Every row belongs to one group in each of 3 separate groupings. Each group adds its own fixed numbers to the row, and there is some noise. The rows also spread widely along 15 directions, which tell nothing about the answers.
Known rows, each followed by its group in each grouping:
[-1.70  0.65 -0.73  1.09 -3.43 -3.26 -0.45 -2.45  0.08  1.20 -1.74  0.02
 -1.07 -1.55  0.80  1.68  1.70 -2.14  2.83 -1.78  1.60 -2.76  1.61 -2.47
  1.61  0.47]
z803 P z266
[-1.52  0.12 -3.70  0.88 -0.06  2.01 -1.29  1.52 -0.84  1.19  1.36 -2.50
  0.16  2.34 -1.66 -1.98 -0.57 -0.84  1.29  1.75  2.08  0.16 -1.26 -2.08
 -0.99  1.99]
z997 F z266
[-2.54 -0.14 -1.80 -0.85 -2.17 -0.55  1.02  0.34 -0.06 -3.10  1.55  0.11
 -1.05 -2.58 -1.79 -2.90  0.23  2.19 -1.68  4.38  1.13  1.22  1.33 -0.17
 -0.08  1.47]
z803 M z711
[ 0.22 -0.17 -0.62  0.53  1.01 -1.87 -0.12 -2.15  0.62  0.82  1.68  2.52
 -0.95 -0.35  0.40  2.58 -0.21 -1.13 -0.15  0.06  0.62  0.06  0.23  0.23
  1.98 -1.54]
z142 W z908
[-0.46  0.38  1.30  0.57  0.14 -1.31 -1.18 -0.84 -1.64  1.13 -0.34 -0.49
  0.85 -1.94  0.77 -1.20  1.21 -0.67  0.43 -2.87  0.00 -2.18 -1.53 -2.64
 -2.24  0.55]
z997 P z711
[-0.81 -1.36 -1.99 -0.97 -0.25 -0.90  0.63  0.15 -0.40  2.17  1.10 -2.43
  0.33 -1.75  1.79 -1.84 -2.24 -0.16 -2.34 -0.95 -1.76 -0.05  0.35 -0.56
 -0.91 -1.80]
z761 D z914
[ 0.03 -1.44 -1.55  0.38 -1.58  1.34  2.55 -0.50  1.56 -1.87  0.17  0.32
 -2.40  1.34 -0.48 -1.13 -0.19 -0.92  1.14  3.56  0.04 -0.36  0.50  1.32
  0.64  0.61]
z761 M z914
[-1.64  0.87  3.85 -0.83  2.45  1.92  1.03  1.42 -0.87  0.41  0.02  2.42
 -0.02 -2.49 -0.19 -0.74 -2.94  1.81 -0.13  1.38  2.03 -0.49 -0.22 -1.26
 -3.91  0.03]
z142 F z570
[-3.08 -0.31  0.44  0.74 -1.87  0.81  3.57 -3.12 -0.62  0.79  1.20 -3.05
 -3.11 -1.71  3.46  1.28 -3.45 -0.98  2.15  3.18  0.37 -3.34  3.12 -3.18
  2.07 -1.91]
z997 D z908
[ 0.18 -2.01  0.79 -0.24  1.40  0.47 -0.05  0.48  0.04  2.32  0.94  1.64
 -0.81  1.68  1.68  0.32  1.98  0.11 -1.73  0.12  0.49  1.18 -1.15  1.98
  0.75 -1.00]
z997 X z570
[ 1.39  0.61 -1.64 -0.89  0.58 -0.26  2.01 -1.68 -0.43 -1.56  0.20 -1.29
 -0.36 -2.53 -0.81 -1.76 -3.35 -1.13  0.37  2.30 -1.14 -0.70 -0.86 -3.07
 -0.17 -2.40]
z761 X z266
[ 0.72  0.23 -1.25 -1.35 -0.30  1.19  1.50 -0.53  0.05 -1.07  1.69 -0.65
  1.23 -0.32 -0.71 -2.75 -1.75 -0.45 -0.64  0.33 -0.68  0.05 -0.32 -0.86
 -0.40 -0.14]
z997 W z266
[ 0.44  0.70  4.17  0.82  0.34 -2.78  1.56 -0.76 -1.86 -1.99  0.53  1.71
 -0.51 -4.24 -0.25  1.62 -0.65  1.17  0.42 -1.18 -1.48 -1.69 -0.01  0.47
 -1.36  1.61]
z997 X z908
[-2.51  1.57 -2.68  0.03 -1.13 -1.33 -0.73 -2.13 -0.84 -1.96  2.13 -2.11
 -0.31 -1.57 -1.02 -3.00 -0.47  1.57 -1.02  1.47 -0.45 -1.84  1.24 -2.57
 -0.41  0.26]
z803 D z914
[-0.29  0.10  3.24 -0.57 -0.87  0.75  0.10  0.24 -0.70  0.79  1.18 -0.65
  0.72 -0.64  0.44 -0.07  0.81 -0.97  2.57  0.14  1.52 -1.06 -0.99 -1.45
 -1.85  3.47]
z761 D z914
[-0.67  1.02  0.14  1.57  0.30  0.77 -0.16  0.84 -0.24 -1.49 -0.23  1.71
 -0.80 -0.61 -0.77  1.56  0.60 -0.01  0.60  1.63  1.08  0.18  1.28  0.64
 -0.50  2.48]
z997 D z711
[-1.19 -0.22  3.28 -0.86  0.07  2.43  1.12 -1.76  1.78  1.30 -0.03  2.55
 -0.41  1.23  1.95  0.17  0.22 -0.67  2.01  0.14  1.31 -1.59  0.90  1.65
 -0.18 -1.12]
z803 W z711
[-3.71  0.05  1.40 -0.67 -0.43  1.11 -0.53  1.87  0.22  1.76  0.51  1.51
  0.79 -0.53 -0.70 -1.43 -0.64  1.97  0.13 -0.31  1.48 -0.40  0.59  1.84
 -3.20  1.27]
z997 M z266
[ 2.39 -1.84  1.02 -0.54 -0.11 -0.61  0.57 -1.13  0.87  0.46  2.91 -0.58
  2.16 -2.46  1.10  0.84  0.31 -0.61 -0.21 -1.52 -3.73  2.71 -0.03  3.44
  1.14 -0.50]
z803 X z570
[-0.39  1.58  0.31  0.34 -1.78  3.54  2.09  0.38  1.21 -1.96 -1.46  0.38
 -0.14 -1.31 -0.49 -0.49 -2.16 -1.26  2.49  1.50  0.07 -1.20  2.33 -1.25
 -1.39  1.90]
z997 F z914
[ 0.51  0.94 -0.36 -1.06  0.19 -0.16  0.56 -0.25 -0.05 -0.78  0.63  0.58
  1.23 -2.19 -1.48 -1.59 -2.14 -0.35 -0.47 -0.90 -1.23 -0.54 -0.22 -0.36
 -1.65 -0.61]
z142 X z711
[-1.39  0.82 -1.13  1.26 -1.33  0.65 -1.34 -0.82  0.15  0.51  2.72 -3.07
 -0.53  0.25  2.38  1.58  2.15  0.67  0.94  1.37 -0.74 -0.13  1.17 -1.02
  1.18  1.42]
z142 F z908
[-0.06 -0.26 -0.68 -0.43 -3.09  0.59  2.19 -1.07  1.90 -1.73 -1.47  2.10
  0.50 -2.72 -1.66 -1.74 -1.49 -1.64  0.58 -1.58 -2.00 -1.02  2.22  1.43
 -1.13  0.68]
z997 X z914
[ 2.84  0.47 -1.73 -0.30 -0.01  1.87  0.89 -0.13  1.54 -2.50 -0.82  1.29
  1.05 -0.05  2.10 -1.08  2.01 -0.41 -3.15 -1.73 -2.29  1.13  1.30  0.55
  0.46  0.39]
z142 W z570
[-0.96  0.42 -0.72  2.07 -0.87 -4.57 -0.18  0.90 -1.76  0.29 -0.96 -1.06
 -1.97 -3.62 -0.92  2.61 -1.41 -0.40  1.56 -0.37  0.81 -1.48  0.27 -1.55
 -0.38 -0.49]
z803 W z570
[-3.34 -1.45  0.11  0.34 -0.36 -1.96 -0.62 -1.02 -1.73  1.34  0.18  1.13
 -1.24 -0.47 -0.33 -4.11  1.08  1.14 -1.66 -1.87  1.32 -2.93 -1.72 -1.48
 -3.28  1.15]
z997 F z914
[-4.40 -0.69 -1.54  1.04 -1.20 -4.79 -0.52 -2.63 -1.07  0.98  1.66  0.68
 -1.53 -0.49 -3.06 -1.95 -1.21  0.46  1.33 -1.00  1.12 -3.82 -0.24  0.42
 -0.57 -0.61]
z803 P z266
[ 0.81 -1.04  1.67 -0.69 -1.97  1.39  1.06 -0.54  0.31  2.12 -0.02 -1.76
 -0.32  0.15  2.55  0.72  1.34 -3.29  2.90  1.17  2.23 -0.41 -0.87 -3.41
  0.93  1.40]
z761 P z914
[ 0.89  1.71  2.36  0.60 -0.67  0.08  2.14 -4.16  0.05 -1.00  0.57 -0.06
 -0.57 -2.35  3.83  3.16  0.20 -2.15  2.97  1.88  0.40 -1.89  1.73 -3.63
  3.10  0.37]
z761 M z266
[ 1.60 -0.66  2.05 -2.43 -0.85 -2.08 -0.51  1.75  0.50  0.59  0.84  1.49
 -0.34  0.77 -0.88  1.18  2.90  1.43 -0.20  0.72  0.51  1.96 -1.77  3.17
  0.24 -0.33]
z803 D z908
[ 2.27  1.78  3.47 -1.61  0.08  3.59 -0.74  0.18  1.21 -1.03  0.95 -1.11
  3.05 -1.33  2.63 -1.03  2.53  0.71  0.63 -0.65 -2.52  0.89 -0.61 -0.47
 -2.43  1.56]
z761 W z914
[-2.26  0.29 -2.32 -0.04  1.92  1.88 -1.70  2.63 -1.93  1.93  1.24 -3.75
  0.74  1.72 -0.75 -4.30 -2.17  1.09 -0.94 -0.36  0.23 -2.00 -2.34 -1.88
 -4.33 -0.67]
z761 W z570
[-0.60  1.04  0.24  0.68 -1.97 -1.59 -0.20  3.27 -2.08 -2.00  0.69 -2.42
 -0.40 -3.13 -1.27 -0.20  0.78  2.12 -0.43  0.63 -0.82  0.05  0.12 -0.42
 -1.90  3.06]
z997 X z570
[-0.71  0.73 -2.81  1.18  1.42  1.30  0.97  1.24 -1.41 -0.47  3.18 -2.68
  0.32  1.07 -0.76 -0.56 -3.94 -0.52 -0.19  1.30  0.63 -0.39  0.84 -1.73
 -0.03  2.26]
z142 M z914
[-1.23 -1.85 -3.40  0.38 -3.08 -4.82  0.33 -0.54 -1.44  1.76 -0.57 -0.16
 -1.25 -1.79 -0.20 -0.86  0.48 -2.17 -1.78 -3.42  0.93 -1.65  0.06 -1.79
  0.94  0.65]
z142 X z570
[ 0.26  3.35  0.00 -2.17 -4.52 -0.99  1.47 -1.50 -1.34 -2.34 -0.94 -2.36
  0.61 -3.52  0.80 -1.99 -0.09 -1.46  0.97 -0.31  0.45 -3.46  0.90 -6.55
  0.20  0.77]
z997 M z711

New rows, each followed by its group in each grouping:
[-1.98  0.43 -2.48  0.80 -1.63 -0.26  1.02 -0.91  0.36 -0.86 -0.90 -0.95
 -2.66  0.72  0.63 -0.73  0.02  0.11  0.42  1.88  0.05 -2.41  1.61 -0.40
  0.44 -0.31]
z761 D z266
[-2.44  2.40  1.04 -2.33 -2.17 -0.83 -0.57 -0.08 -0.33 -1.25 -1.36  0.03
  0.53 -3.39  0.68 -3.74  1.38  2.95 -2.42 -0.71  0.31 -1.83  1.35 -3.24
 -2.60  0.05]
z803 P z914
[ 0.41 -0.35  0.48  1.57  0.51 -0.51  1.75 -1.53 -1.30 -2.11  2.29 -1.29
 -0.21 -3.56  1.72  0.94 -1.01 -0.10 -0.25  1.47 -0.79  0.59  1.33 -1.45
  1.21  1.34]
z803 W z570
[ 0.05  2.30 -1.42 -0.11 -0.65 -1.96 -0.36 -1.11 -0.12 -3.59 -0.75  0.72
 -0.18 -3.11 -0.98 -1.34  0.50  1.61 -1.48  0.45 -2.20 -1.57  0.42 -1.31
 -1.27 -0.64]
z761 M z908
[-1.17  1.50  0.58  2.34  2.23  2.13 -0.57  0.12 -0.20  2.71 -1.30 -1.25
 -0.21  2.04  3.88  3.34 -0.78 -0.68  2.02 -1.71  0.57 -1.95  2.29 -0.41
  0.02  0.14]
z803 D z266
[ 0.53  1.65  1.08 -1.38 -0.98 -0.70  1.17 -1.74  1.34 -1.26  0.26  3.28
  0.53 -0.99 -2.32  0.50 -1.47 -1.05  2.33  0.32  0.23 -1.21  0.41  0.65
  0.43 -1.00]
z997 M z266
[ 1.57  2.32  1.14 -2.13 -0.55 -0.41  2.08 -0.91  0.68 -1.90 -1.43  3.49
  1.32 -3.85 -2.49 -0.23 -4.20 -1.48  1.14 -1.15 -0.12 -1.40  0.77 -1.62
 -1.72 -0.86]
z142 F z908
[ 0.01 -0.24 -0.39 -1.28  0.84  0.56  0.38  0.08 -0.30  0.38  1.70  0.93
  1.27  1.36 -0.08 -1.89 -0.11 -0.27 -1.38 -0.36  0.61  0.00 -0.60  0.36
  0.03  1.23]
z761 P z266
[ 0.78 -0.44 -0.82 -0.33  2.35  0.96 -1.26  1.56 -0.01  0.68  2.34  0.75
  1.65  1.38 -0.83 -0.94 -0.12  0.14 -1.16  0.22 -0.19  1.72 -1.67  1.48
 -1.27  1.35]
z761 M z914
[ 0.29  0.20 -1.84  2.01  0.25  0.44 -0.47  0.34  0.64 -0.41  0.18 -1.59
  1.90 -3.15  0.78  0.37 -1.33 -0.51  0.19 -2.13 -3.71  0.82  1.41  1.36
 -1.84  1.22]
z761 W z266
[ 0.50  0.15  1.49 -0.74  1.82  1.10  1.71  2.64 -1.13 -0.58  0.63  1.01
 -0.48  0.49 -1.29  0.40 -2.64  0.88 -0.44  1.85  1.12  0.43 -0.48  0.81
 -1.38  0.66]
z997 D z908
[-1.08 -2.43  0.04 -1.89 -2.85 -4.12  1.32  1.45 -0.40  1.42  1.74 -1.70
 -1.14 -2.81 -0.02 -0.31 -0.65  1.82 -1.48  0.29 -1.27  1.13  0.27  2.89
  0.18 -2.08]
z803 D z570
[-3.43 -0.52 -1.32 -0.21 -3.76 -2.61 -0.11  0.27  0.29  1.25 -2.72  2.02
 -2.04 -0.64 -1.14 -0.54  0.85 -0.66  0.43 -1.27  2.66 -2.35  1.63  0.14
 -0.57 -0.02]
z803 D z570
[-1.94 -0.89 -3.26  0.34  0.21  0.41 -1.71 -1.79  1.26  0.95  1.58  3.39
  0.37  1.44 -1.87 -0.98  0.72 -2.11 -0.55  0.90  2.14  0.48  0.43  0.59
  0.58  1.51]
z761 D z914
[ 0.88 -1.41 -1.07 -1.43 -0.77 -2.23  1.77 -0.94 -1.69 -1.50  2.51 -1.28
 -0.31  0.22 -0.28 -3.75  0.19  0.02 -2.36 -0.01  0.35 -0.58 -1.81 -1.78
  0.50  1.38]
z803 W z914
[-0.32 -1.31 -1.17  1.05  1.34  0.40  0.74 -3.03  0.20 -0.73  2.42  1.40
 -0.31 -0.04 -0.68 -0.87 -0.89 -0.90 -0.10  1.06 -1.01 -0.22 -0.04  1.08
  0.71 -1.07]
z997 D z570
[ 0.50 -0.06  1.98  0.72 -0.19  3.14  2.08  4.41  1.47  0.34 -4.28  2.13
 -2.21  2.10  0.57  1.60 -0.54  0.15  1.58 -0.04  0.58 -0.59  1.21  3.31
 -2.60  1.27]
z997 F z914
[-0.09  2.12 -1.91 -1.11 -0.20  0.20 -2.00 -1.13  1.63 -1.48 -1.06  0.55
 -0.18 -1.34 -0.73 -1.21  1.56  1.41 -0.64  2.08 -1.63 -0.13 -0.19 -0.90
 -1.41 -3.19]
z761 D z908
[-0.16  1.45 -0.29  2.99  0.62 -1.01 -0.16  0.99  0.16 -1.14 -0.77  3.63
 -1.20  0.30 -1.41  4.27 -0.50 -0.79  1.51 -0.76 -0.34 -1.01  2.29  3.63
  0.52  2.30]
z997 F z711
[-0.84  0.05  0.82 -0.61 -0.72 -1.01 -0.41 -3.16 -0.10 -0.63  3.01  0.35
  0.37 -2.22  0.90 -0.34  1.88  0.84 -0.78  1.10 -0.83  0.05  0.18 -0.89
  0.87 -0.10]
z997 D z908
[-1.12 -0.72 -1.49 -0.24  0.05  0.19  2.45  0.35 -0.99 -0.19 -0.64  1.22
 -1.49 -0.27  1.67 -1.26 -1.65 -0.45 -2.94  0.46  0.84 -1.32  1.50 -0.89
  0.56  0.38]
z761 F z570
[ 0.06  0.27  0.79 -0.42 -0.86  0.62  0.09  4.15 -1.87  0.61 -1.52 -1.17
  0.72 -0.97  1.04 -1.19  0.56  0.50 -1.12 -1.86  0.41 -0.29 -0.57 -0.99
 -3.12  3.32]
z761 F z570
[-0.05  0.87 -0.18  2.60  1.50  1.63 -1.45 -0.27  0.56  0.99  0.26 -0.82
  0.16  1.09  1.01  2.17  0.29 -1.30  2.75 -0.59  0.08 -0.59  0.58 -0.15
 -0.59  1.10]
z803 W z914
[-0.71 -0.86  0.11 -1.62 -0.75 -0.05  0.97  0.14 -0.23  0.45  1.10 -0.17
 -1.29  0.23 -0.15 -1.31 -0.24  0.22 -0.21  2.65  1.03 -0.45 -0.93 -0.24
 -0.11 -1.30]
z761 D z570
[ 0.19 -2.42 -0.95  2.68  2.64 -1.97  0.39 -0.05 -0.79  1.41  1.48  1.81
 -1.95  0.71  1.14  3.78  0.15 -0.99 -0.89  1.22  1.39  1.76  0.47  1.88
  3.12  0.29]
z803 P z570
[-1.56  1.34 -1.93 -0.27 -0.67  0.15 -1.56  1.98  1.42 -0.27 -0.04 -0.72
 -1.22  0.12 -1.59 -0.72  0.05  2.56 -0.40  1.99 -1.49  0.16  0.77  1.81
 -1.92 -2.29]
z997 D z914
[ 1.22  0.52  0.61 -1.34 -1.10  1.26  1.65 -3.51  1.68 -1.99  1.10  0.88
  0.14 -0.75  1.04 -1.24  0.82 -0.62  1.13  2.21 -1.47 -0.48  0.19 -0.29
  1.28 -0.83]
z761 F z266
[-2.77 -0.84 -1.84 -0.18  1.33 -0.59 -2.64  1.48 -1.68  1.62  4.05  0.66
  2.53  1.94 -0.39 -2.60  2.10  2.04 -3.82 -1.70  2.01  1.79 -0.65  1.57
 -0.50  4.55]
z803 M z266
[ 1.14 -2.18 -1.92  1.60 -1.13 -1.82 -0.21 -0.45  0.46  1.68 -0.02  0.58
 -0.82  2.65  0.64  1.78  2.52 -3.02  1.22 -1.72  1.28  0.35 -0.54  1.34
  2.55  2.15]
z803 M z914
[-2.16 -1.36 -1.47 -0.56 -2.30 -1.33  1.77  1.72 -0.10  1.76 -1.91 -0.43
 -1.77 -1.92  1.44 -0.83 -1.25  0.16 -1.81 -0.68  0.87 -0.44  1.21 -0.61
 -0.72 -1.00]
z997 W z266
[-3.50  0.15  0.93 -0.74 -0.81 -5.66  2.22 -0.58 -3.90 -0.19  1.59  0.27
 -4.42 -0.81 -1.82 -1.00 -2.23  1.33 -0.61  2.70  4.69 -4.33 -0.83 -3.71
  0.78  0.46]
z803 X z914
[-0.93  2.72 -2.03 -0.84 -0.88  2.41 -0.89  1.48  0.77  0.09  1.24 -2.13
  0.20  3.15  1.65 -0.05  0.61  0.95 -0.92  0.34 -0.10 -0.92  2.44 -0.43
  0.52  0.90]
z142 D z914
[-1.72 -1.16 -0.33  1.28  0.27 -0.14  0.03 -1.49  0.06 -0.42  0.56  2.49
 -1.57 -1.25  0.12 -0.50  1.78  0.52 -0.61  2.29  1.61  0.86 -0.08 -0.30
 -0.04  1.49]
z997 F z266
[-1.15  0.08 -0.84  0.01 -2.29 -2.03  0.10 -0.55 -1.43  1.02  0.77 -0.17
 -0.64  0.90 -0.32  0.54  0.91 -2.48  1.76 -0.08  3.64 -1.78 -0.12 -2.15
  1.87  2.57]
z803 M z711
[-0.83 -1.72 -1.98  3.52 -2.50 -1.01  0.89 -2.49 -0.08 -1.03 -1.40 -1.93
 -2.64 -2.38  1.51  0.18  2.51 -1.62  1.76  0.74 -0.71 -0.92  0.55 -2.04
  0.67  1.73]
z997 X z266
[-1.12  2.66  0.03  0.76 -1.97 -1.22  0.50 -0.27  0.37 -2.22 -1.96 -0.60
 -2.16 -0.70 -0.49  0.31 -0.41  0.87  2.01  0.32 -1.66 -4.35  1.90 -0.07
 -1.71 -0.31]
z761 D z914
[ 1.14 -0.83  0.81  3.21  3.47  1.66  2.39  1.34 -1.04 -0.11 -1.03 -0.07
 -2.20 -0.57  1.77  2.62 -3.02 -1.11  0.78  1.26  0.36  0.02  0.30 -0.84
 -0.95  0.53]
z997 W z914
[-1.74 -1.61 -0.85  2.19  1.00  0.62  1.97 -0.98 -1.60  1.30  1.12  0.87
 -0.15 -0.02  2.18  1.00 -2.25 -2.33 -0.67 -1.14  1.88 -0.80  2.51 -0.69
  1.59  3.04]
z803 F z570
[-0.88  1.41 -1.41  0.42 -1.60 -1.85 -1.04 -1.03  1.31 -1.61 -0.43  1.31
 -1.25 -2.97 -2.53  0.62  0.04  0.41  1.02  1.95 -0.84 -0.21  1.06 -0.06
 -0.66 -1.42]
z997 D z914
[ 3.15  0.84 -0.08 -0.21 -1.34 -2.45  1.02 -1.68  0.72 -2.22 -1.94  3.91
 -1.16  0.16  2.00  2.43  4.08 -1.26 -2.03 -1.75 -1.00 -0.46  1.37  0.82
  3.49 -0.28]
z997 D z570
[-2.95 -0.51 -2.31 -0.07 -2.49 -4.57 -0.53 -0.67 -0.44  2.26  3.24  0.77
 -1.63  1.19 -3.26  1.56 -0.86 -1.69  2.01  1.09  3.85 -1.26 -0.03 -0.02
  2.87  0.80]
z142 P z266
[ 2.02  0.28 -5.76  0.38 -0.05 -4.42  0.80 -1.09 -2.29 -1.12  2.67 -1.36
 -0.20 -0.67  0.18  0.59 -1.46 -2.78 -3.41 -1.20 -0.01 -0.04  0.36 -3.24
  4.29  0.62]
z142 W z711
